The rows are grouped in 4 ways, from coarse to fine. Each group lies inside one group of the grouping before and may be the whole of it. The rows also spread widely along 15 directions, which tell nothing about the answers.
In the rows, zero is written as 128.
Some rows, each with its group in each grouping after it:
[ 83 144 131 125 121 108 128 117 113 140 157 171 123 152 145 116 168 126
 146 137  91 120 153 143 138 121 124 125 183 156 108 156 106] | betu vodas fupa luma
[ 80 158 158 140 148 134 113 127 102 109 167 143  78 121 108 173 159 122
 147 134 130 155 150 101 154 106 145 129 136 141 124 163 122] | Fidi Pev pasa Labi
[150 103  98 132 109  82 111  91  70 120 142 115 139 154 132 136 120  93
 143 115 100 105 145  80 123 140  90 165 129  93 173 106 108] | zovig Nidi vuz tevos
[109 187 213 141 184 129 102 127 161 132 132 136  95 121 118 159 122 118
  80 125 142 135 136 126 136 180 142 114 107 124  84 168 145] | zovig rato mag bom
[133  97 142  99 117 117 133 153 134 109 155 106 147 110  88 103 114 114
 133 128  75 155 159  75 144 160 137 127 126 102 125 155 149] | zovig rato mag Lor
[114  74 124 124  84 110 120 123 163  99 122 125 130 106  80 142 133 123
 119 146  66 165 109  92 141 142 149 102 124 106 103  90 164] | zovig rato Lubuz neke
[144 105 128 118 150 114 137 108  87 136 148 118 147 159 132 147 126  96
 129 113 120 101 154 125 137 137 123 136 143  98 142 139 135] | zovig Nidi Zan sot
[138  59 108 128  90 152 130 141  76  80 191 106 119 132 104 142 156 109
 121 139 166 176 117 151 117 102 127  87 121 158 171  95 184] | betu vuno Ruvi bop
[134 154  70 139 110  76  85 173 111 113  78 142 153 111 135 133  83  79
  78 110 148 119 103 153 118 127  87 153 107 154 145 136 154] | Fidi didod lufu roror
[ 79 156 165 132 116 114 127 131 135 105 125 138 133 119 151 150 140 108
 169 127 112 152 115 161 142 101 137 124 165 124 144 153 112] | Fidi rad kag mol
[152 112  90 113 164 118 142 132 104 151 115 125 153 130 137 136 125 101
 157 103 121 109 129 133 149 104 159 137 135 117 138 136 114] | Fidi rad kag non
[117  98 129 147 108 137 124 124 154 113 147 135 124 110 112 151 118 125
 129 114 119 167  93 126 123 116 133 126  96 110 117  71 148] | betu vodas fupa Rekit
[ 63 131 126 149  73  51 104  48 118 143 124 143 130 166 112 164 147 103
 110 137  87  77 111 121 117 145  60 150 139  85 113  81 132] | Fidi didod Dise Bogop
[ 96 170 186 130 135 167 152 161 138 160 182 144 158 133 127 108 128 145
 111 116 154 129 146 197 112 116 116 118 129 129 113 146 137] | Fidi Pev pasa nati
[107  89 141  93 156 176 183 130 136 157 183 132 155 127 118 131 161 123
 171 127 112 133 159 169 142 108 171  87 165 124  98 148 139] | betu tirib Gudub Mamu
[130 162 114 149 167 169 121 147 106 169 162 184 134 138 141 113 132 156
 122 105 126 112 172 139 120 102 128 150 137 149 107 125  97] | Fidi Zuza zeg pofi
[159 139 103 140 120 122 100 156 131 154 136 147 197 115 174  62 119 116
 131 122 117 140 127 151 104 127 101 138 141 160 147 123 103] | Fidi didod rokim lifa
[ 95 170 155 130 143  88 111 162 133 112  90 103 120 100 124 164 125  90
 137 122 133 149 108 127 163 104 155 130 114 125 143 174 128] | Fidi Zuza dazi viz
[181  85  47 117 120 194 120 134 110  84 116 149 148 111 144 161 122 119
 134 148 136 121 162 150  61 129 126 106 158 151 146  95 138] | zovig Nidi Zan lonab
[125 158 160 164 134 129 111 160 138 185 132 134 121 139 105 107 162 173
  52 137 155 132 114 157 122 101 156 107  76 166  93  90 137] | betu vuno Ruvi momuk
[137  94 106 147 104 139 122 100 138 131 123 121 149 120 116 175 123 109
 108 139 139 118 107 153  96 119 114 113 106 106 125  63 156] | zovig Nidi kito gada
[162 115 100 110 127 134 150 101 104 112  88 146 140 171 156 155 112 129
 118  88 145  87  97 186  96 142 126 131 139 100 155  67 115] | zovig Nidi kito Gopa
[127 117 173 153 150 118 119 139 180 141  93 115 151 126 135 148 117 119
  93 124 104 150 100 137 146 131 171 108 110  95  95 101 152] | betu tirib vekid peza
[118 129  92 112  80  80  86 127 124 117 166 153 149 107 110  69 123  90
 101 126 119 149 102 131 103 196  64 123 123 180 128 127 152] | Fidi Zuza zeg lin
[ 90 160 170 145 166  75  97 124 122 138 125 143  92 140 120 146 151 119
 122 110  98 150 110  88 193 124 162 139 125 125 107 156 115] | Fidi didod Dise nuzi
[117 109 140 136 122 132 127 114 115 114 186 146 125 120 120 137 122 110
 154 104 110 161 126 118 141 127 117 137 129 116 135 119 131] | zovig rato Lubuz sive
[119 131 186  84 131 148 166 176 133  79 134 119 144 146 140 111 116 136
 145 114 101 149 161 148 128 149 149 112 172  98 149 170 133] | betu vodas rud Dap
[128 125  61 119 136 117 121 178 123 129  81 128 141  98  92 162  95  93
  91 113 146 112 122 147 132 103 138 131  98 136 114 132 170] | Fidi Zuza zeg pofi
[ 81 151 130  96 137  58 146 127 104 150 106 118 129 144 133 148 159  71
 127 113 164 100  79 216 160 110 145 101 142 162 131 173 145] | betu vuno Ruvi momuk
[144 130 115 140 123 158 113 122 135 144 139 133 149 116 127 120 141 150
 135 146 108 121 163 100  85 127 114 135 121 118 125  93 103] | Fidi didod rokim lifa
[143  87  99 119 106 105 138 131 111 155 136 121 190 138 148  99 144 101
 140 124 116 129 106 175 137 101 139 110 152 143 148 115 129] | zovig Nidi Zan sot
[133  95 112 154 163 109 126 117 136 169 144 126 155 114 124 149 110 101
 160  96  85 132 126  86 160  90 148 162  96  87 113 101 121] | betu vuno Ruvi momuk
[123  94 113  99 135 147 134 146 112  64 129 169 116 150 131 145 131 122
 129 110  98 150 130 146 145 146 159  97 188 136 128 136 156] | Fidi Zuza dazi viz
[ 72 100 157 151  94 121 131 108 130 139 204 140 104 123  57 147 141 137
 114 113 119 169  91 118 154 108 122 126  81 105  99  75 168] | Fidi rad kag mol
[143 106 146 119 115 154 136 171 110 116 153  93 141 131 101 111 155 145
 106 152 137 156 148 123 126 112 160  94 121 134 146 127 152] | Fidi Pev pasa nati
[162 115 119 143 143 127 113 168 138 171 133 102 136  85  94 111 136 136
 111 122 145 173  92 110 150  91 183 115  53 152 123  99 127] | zovig Nidi vuz tevos
[131 129 133 137 140 135 137 105 131 159 121 137 147 144 143 153 136 126
 122 115 139 106 110 174 117 113 140 122 126 114 120  93 118] | zovig Nidi Zan lonab
[117 105 189 119 168  65 130  72 116 163 184 115 132 173 140 106 162  92
 145 108  89 132 114  95 185 172 146 118 146 103 117 148 123] | betu vodas rud Dap
[134 123 176 139 174 164 125 102 154 107 128 172 117 167 148 157 113 146
  99  91 108 130 119 142 126 174 149 116 148  84  98  83 140] | Fidi Zuza zeg pofi
[133 146 138 118 135 123 126 143 119 143 156 119 145 121 118 108 116 111
 114 119 135 121 154 126 106 159 100 140 105 125 129 143 131] | betu tirib Gudub Mamu
[158 129 125 128 157 126 128 144 107 141 110 162 152 182 160 104 125 142
  90  93 116 104 124 161 137 138 148 125 154 127 129 109 122] | Fidi Zuza dazi viz
[137 135 106 156 124 103 107 169 121 128  78 130 173 131 142 156  88  86
  84 132 108 100 160 144 131 103 114 144 142 110 128 147 158] | zovig rato Lubuz neke
[135 133  99 134 137 142 151  84  95 166  97 161 134 194 165 157 166 151
 106 106 172  62  89 227 104  92 145 110 149 135 131  51 106] | Fidi Pev pasa Labi
[105 146 123 133 129 138 108 183 154 113 121 162 135  97 110 123 112 134
 113 123  93 162 144 119 137 121 142 129 133 144 101 145 139] | Fidi Zuza zeg lin
[103 165 138 131 182 104 131 117  63 157 152 168  72 184 120 146 163 143
 118  95 122  92 162 113 166 113 148 154 137 140 110 154 100] | betu vuno Ruvi bop
[150 149 167 141 146 120 117 172 158 107  34  91 166 138 156 159 101 123
  89 136 114 120 133 135 126 121 168 122 132  79 143 129 137] | Fidi Pev pasa Labi
[152 128 129  91 179 104 158 133 136 166  94 124 167 153 154 120 119  96
 108  87 154  87  89 212 132 151 159 103 128 128 118 132 143] | betu vuno Ruvi momuk
[117 115 129  80 129 140 151  84 132  83 122 146  96 125 136 158 164 132
 197 118 107 146  98 140 124 149 168 100 167 127 143 113  89] | zovig Nidi kito gada

New rows, each followed by its group in each grouping:
[156 105 163 127 149 137 148  65 129 174 128  84 145 152 155 156 191 119
 133 143 186 112  70 199 116 119 173  64 118 126 144  73 119] | zovig Nidi kito gada
[147 148 159  91 126  84 145 145 103 119  96 110 104 159 109  91 139 173
 134  91  91 136 113  78 157 145 173 153 105  97 163 116  72] | zovig Nidi kito gada
[146 135 137 118 133  91 119 126 172 155  82 118 152 106 132 102 135 137
 143 122  84 144  88 106 140 140 173 126 108 119 121 104  87] | zovig Nidi kito gada
[117 124 110 111 102  88 126 153 119 102  76 108 167 136 129 138 106  94
 121 129  90 104 147 124 129 127 117 140 155  91 151 145 141] | Fidi Zuza zeg pofi
[145 160 119 140 154  99 104 125 108 155 100 138 139 149 155 122 141 121
 107 121 132 101 124 132 128 131 137 137 131 144 133 126 102] | Fidi Pev pasa Labi
[128 103  69  84 129 111 151 116  88 128 129 141 129 154  91 150 120 100
  98 103 146  77 123 159 118 155 112 123 128 123 118 117 169] | Fidi Pev pasa Labi
[101 114  90 104 101 107 149 117  76 119 164 153 127 151 109 130 127 118
 150  89 122 113 122 141 132 115  94 155 135 114 149 113 125] | Fidi didod lufu roror
[116 105 153 102 140  83 147 164 119 157 155 124 172 152 114  81 126 107
 111  94 102 145 108 153 189 129 149 116 139 119 122 159 159] | Fidi didod Dise Bogop
[ 83 122 140 145 103 145 140 142  91 133 190 155 159 148 140 144 144 105
 133 139 125 128 169 191 136  77 102 116 184 141 136 160 151] | zovig Nidi kito gada
[112 155 159 159 132 140 102 141 166 118  93 149 164 127 172 141 127 135
 135 150  69 128 164 124 115 118 136 129 177 107 118 133 104] | Fidi Zuza dazi viz
[129 139 112  97 118 120 143 161 126 101  75  87 126  99 102 156 119 128
 154 121 133 131 121 110 119 104 150 141  94  96 162 124 112] | Fidi didod lufu roror
[153  98 128 164 102  99 102 130 128 129 133 111 165 117 143 117 111 101
 126 115 109 164  94 117 140 110 124 139 105 112 158  85 131] | zovig rato Lubuz sive
[ 95 141 207 134 129 128 125 120 147 144 160 104 148 135 130 125 169 129
 128 163 117 141 147 133 130 135 133  94 146 113 119 150 133] | Fidi didod lufu roror
[119 145  99  78 128 151 139 136 125  98 116 151 113 101 126 142 156 125
 167 145 127 130 143 157 103 141 150  97 168 172 131 162 107] | zovig Nidi kito gada
[123 155 141 110 141 143 132 115 135 130 101 107 113 120 117 161 156 137
 134 144 148 108 134 132  97 134 142 112 115 116 128 118 110] | Fidi didod rokim lifa
[ 99 146 122 147 140 134 123 178 131 122 104 163 136 127 131 155 114 134
 126 126  78 123 180 124 141  79 147 149 156 121 106 153 127] | betu vuno Ruvi momuk
[117 112 128 176 147 174 118 107 153 118 102 171 118 124 157 206 145 139
 146 137  96 140 130 144 134  70 179 111 164 115 101  82 116] | zovig rato Lubuz sive
[137 112 129 126 154 120 123 118 122 158 139 125 136 142 117 133 152 116
  96 128 148 119 110 146 137 138 146  98 116 137 109 116 153] | Fidi didod lufu roror
[121  79 106 101 115 114 155 125  80  87 125 107 104 147  81 186 127 111
 133 110 115 126 130 107 155 111 151 129 125  84 150 116 156] | zovig Nidi kito Gopa
[107 135 140 125 162  81 142 111  50 181 173 120 103 184 100 129 177 124
 120 104 132  98 140 104 192  97 155 143 120 124 129 151 115] | Fidi Pev pasa nati
[ 91 149 107 115 119 126 129 120 121 128 114 164 133 135 145 139 162 134
 160 144  97 106 153 147 118 108 129 125 183 143 121 142  94] | Fidi didod lufu roror
[126 117 124 127 102  87 118 122 114 120 124 110 147 125 126 129 129 108
 149 125  92 139 125  98 137 122 125 147 127 107 156 123 110] | zovig Nidi Zan lonab
[134 173 120 127 139 142 124 115 146 186 115 134 140 115 109 120 143 160
 114 148 128  77 161 122  73 142 118 137  99 125  96 104  94] | Fidi rad kag mol
[152 141 128 162 111  89  79 131  86 121  63 115 112 179 148 147 178 137
  49 174 140 105 130 134 121 116 153  97 145 161 150 107 126] | zovig Nidi vuz tevos
[138 145 138 166 118 163 128 146  86 137 150 123 129 145 154 134 156 157
 134 128 166 133 141 162  98  58 131 135 114 144 173  88  98] | betu vuno Ruvi momuk
[128 128 108 127  77  97 116 188 111 119 113  96 137 102 104  91 145 135
 122 138 122 171 115 112 135  89 146 131  95 159 163 121 118] | betu tirib Gudub Mamu
[ 93 175 134 158 142 134 126  94  89 140 145 159 119 154 164 178 130 112
 150 115 133  84 173 149 102 104  84 170 152 108 137 130  90] | betu tirib vekid peza
[143 138 185 125 180 154 127 110 136 141 158 133 114 137 137 135 157 137
 126 125 139 145 127 135 134 158 169  95 130 134 113 133 117] | zovig Nidi kito Gopa
[145 176 150 143 184 123  99 130 151 151  99 130 156 118 167 144 107  93
 111 119 144 104 130 148 111 158 123 130 122 124 119 149 120] | Fidi Zuza dazi viz
[122 145 135 159 142 132 138 159 137 201 106 130 164 140 118 122 139 163
 103 130 109 101 148 141 143  61 165 138 112 108  99 106 113] | Fidi rad kag non
[ 98 123  57 111 138 128 124 160 109 108 132 183 132 114  92 167  82  90
 116 105  91 101 183 116 131 129  93 160 151 119  91 167 168] | Fidi didod rokim lifa
[118 159 128 100 117 111 141 125 106 110 100 165 107 164 137 131 136 144
 111  95 139 109  96 186 120 145 132 125 147 141 141 113 108] | zovig Nidi kito gada
[ 82 120 108 129  75  95 115 158 115 111 130 130 155 118 117 123 152 107
 136 161  85 147 144 128 145  89 127 118 170 151 137 156 142] | Fidi Pev pasa Labi
[159  76  80  98 116  98 121 156  79  72 108  98 138 139 107 139 106  80
 104 112 125 134 126 107 142 145 131 123 130 114 170 131 176] | Fidi Zuza zeg pofi
[123 161 155 125 167 137 143 120 173 145  77 138 149 116 151 167 104 123
 152 113  93  97 145 140 120 131 152 141 140  77 103 133  97] | zovig rato Lubuz sive
[100 136 157 110 123 116 124  94 116 109 149 123  89 142  97 155 159 117
 102 124 164 132  94 150 118 170 122  96 113 133 125 110 153] | Fidi Zuza zeg lin
[140 150 138 119 120 134 145 121 134 166 100 103 149 133 125 133 151 139
 105 146 159  86 126 180  89 124 135 103 112 126 127 103 118] | zovig rato Lubuz sive
[122 126 200 147 139 149 123 124 145 137 190 137 145 138 119 122 119 135
 107 122 105 152 152 117 127 160 117 124 124  95 109 123 145] | zovig Nidi kito Gopa
[147 102  69 138  97 140 109 150  99 123 137 143 160 126 135 105 139 128
 124 138 118 134 143 134 106 100 118 125 145 157 150  98 127] | Fidi Zuza zeg pofi
[133 103 120  78 144 103 147 157 114 101  86 129 133 164 114 127 138 122
 103 120  92 117 132 133 163 151 183  98 172 121 121 155 155] | Fidi Pev pasa Labi
[155 135 119 136 178 133 115 114 143 133  43 117 133 132 163 199 143  97
 105 148 149  90 122 169 122 119 184  90 149 132 113 130 134] | zovig rato mag Lor
[149  84 143 154 187 153 132  86 157 163 129 154 167 167 152 163 112 118
 101  99  98 100 125 145 138 144 152 114 144  69  81  70 153] | Fidi Zuza zeg lin
[164  95  62 155  70 141 100 162 117 121 109 147 153 122 114 105 134 157
  83 156 101 136 144 120  93  99 124 121 123 157 133  64 137] | zovig rato Lubuz neke
[123  74 137 105 106 119 138 136 155 133 137  98 166 122  81 128 134  99
  78 159 110 127 131 146 129 159 139  71 128 116  93 130 204] | zovig rato mag bom
[112  75 115 102 105 138 153  96 109 123 155 106 129 142  92 156 178 121
 138 154 128 121 125 139 122 121 148  82 143 120 127  98 156] | Fidi Pev pasa Labi
[110 158 156 150 154 115 121 156 127 173 151 130 140 130 121 125 125 116
  96 121 137 123 147 137 143 109 128 135 106 132 103 153 141] | betu vodas rud Dap
[104 167 170 157 132 106  88 110 168 140 128 105 130  82 119 152 127 111
 142 146 115 148 124  76 113 141 109 145  83 102 120 125 109] | Fidi didod lufu roror
[148 145 106 142 131 126  93 125  87 113 134 130 125 126 154 132 146 116
 142 141 137 129 154 102 104 125 108 141 137 150 165 133  97] | Fidi didod lufu roror
[121 125 122 103 112 149 141 108  99 103 178 145 143 138 142 112 140 130
 187 125  91 123 176 109  99 144  99 145 175 113 157 135  92] | Fidi Pev pasa nati
[152 115 148 179 107 118  82 174 132 125 126  96 151 118 118 111 131 140
  84 164  95 164 161  67 120 106 136 131  95 125 139 106 143] | betu vuno Ruvi momuk
[118 166 146 131 147 155 108 131 129  88  99 138  69 117 131 175 168 153
 136 153 136 143 145 117 102 125 166 107 133 157 128 128 103] | betu vuno Ruvi bop
[146 133 165 168 166 142 110 120  85 155 183 138 155 167 164 136 129 109
 109 126 127 114 187 129 130 122 108 141 153 116 136 150 128] | zovig Nidi Zan sot
[118 115  85 108 120  78 123 146 116 109 120 138 146 115 133 125 104  75
 151 103  97 137 118 123 148 129 119 147 143 133 139 154 136] | betu vodas rud Dap
[104 141 178 135 153 120 137 128 113 122 126 128  95 152 108 175 140 129
 112 116 118 126 141 121 166 115 163 124 130  97 116 142 137] | zovig rato Lubuz neke
[138 120  86 121 115 145 116 180 122 101 132 169 159 119 132 108  96 118
 105 111 116 142 143 154 110 132 105 131 148 148 129 131 154] | Fidi didod rokim lifa
[142 146 104 167 146 124 108 144  98 169 125 138 170 148 143 143 102 109
  87 123 131  80 174 131 114 101  97 163 122 111 126 125 135] | Fidi Pev pasa Labi
[142 167 126 110 210 129 132  94 113 139 119 160 114 141 160 162 101  98
 152  61 150  91 117 145 128 165 129 157 127 105 127 135  96] | Fidi Zuza zeg pofi
[ 85 140 115 110 163 134 139 124 125 110 122 147  97 105 106 197 130 107
 177 114 105 128 145 106 155 104 162 139 143 110 109 160 121] | Fidi Pev pasa Labi
[150 110  98  96 106  94 120 188  99  87 103  89 178 114 129 100 104  94
 154 137  74 140 179  76 135 127 120 150 157 107 183 181 126] | Fidi didod Dise Bogop
[166  80 101 112  99 121 131 125  65 121 191 136 131 169 116  56 158 162
 136 113  91 142 150  80 117 143 118 140 131 140 165  83 105] | betu vuno Ruvi bop
[123 147 145 106 101 146 133 132 126 139 169 148 142 129 129  82 164 150
 122 144 141 136 129 180  91 153 115  93 146 175 130 127 115] | zovig Nidi kito gada
[ 80 109 159 141 101 127 129 148 141 157 178 122 150 111  94 107 181 134
 136 168  96 170 138 132 159  83 159  89 144 148 103 144 146] | Fidi rad kag non
[189 154 152 144 161 158 106 176 138 127 120 151 167 134 174  78  86 149
 103 103 102 139 167 116 108 156 132 151 134 123 138 133  99] | zovig rato mag bom
[132 138 179 150 145 112 114 124 141 122  80 135 122 165 156 156 144 137
  85 119 129 138  84 169 147 125 178 101 138 120 123 100 130] | zovig Nidi Zan sot
[ 77 175 129 169 131  99  85  95  98 150 104 155  91 159 137 192 189 115
  78 162 165  89 119 177 126  95 121 105 147 171 105 126 135] | Fidi didod Dise nuzi
[ 85 189 174 171 166  72  75  99 154 158  88 148  85 127 131 167 161 130
 114 132  99 134 101  86 168 124 159 140 112 127  88 130  93] | Fidi didod Dise Bogop
[145 118 157 123 154 146 159 123 104 151 144 135 124 186 140 122 151 159
 105  99 147 112 119 168 132 120 161 111 129 114 128  89 124] | betu vodas rud Dap
[164 110  80 121 149 131 139 161 110 156 106 115 159 115 111 140 110 117
 119 115 129 110 142 126 134  96 156 138 102 119 131 122 131] | zovig Nidi kito Gopa
[122 117 152 147 123 129 125 132 134 153 149 124 130 129 108 116 152 160
 129 115 114 161 100 112 148  95 157 128  95 113 125  79 115] | Fidi didod Dise nuzi
[167 156 152 134 144 170 117 193 116 114 114 143 164 150 186  79 134 155
 103 125 144 147 149 181 108 120 153 105 168 163 162 139 109] | Fidi Zuza zeg pofi
[116 129 135 123 133 132 148 140 106 140 138 143 139 152 124 146 130 123
 112 113 133 112 136 173 139 106 136 121 143 122 126 133 141] | zovig Nidi kito gada
[115 126 133 163 166 104  96 115 117 149 131 137 127 139 128 164 138  98
 112 126 101 124 145  92 166 114 144 135 134 115 106 136 137] | Fidi Zuza zeg lin
[ 92 183 165 140 129 162 126 139  92 109 172 174  91 146 128 143 143 158
 133 130 114 123 202 125 113 120 106 148 163 135 128 161  99] | zovig rato Lubuz sive
[139 139 154 147 141 159 125 129 161 172 172 139 174 105 170  87 147 131
 154 125 145 156 107 184  97 115 131 107 121 163 127 103 103] | betu vuno Ruvi bop
[151 134 133 120 107 133 146 134  86 159 170  91 159 137 134  85 154 136
 139 115 184 132 103 169 103 103 118 125  94 142 185  95 104] | Fidi Pev pasa Labi
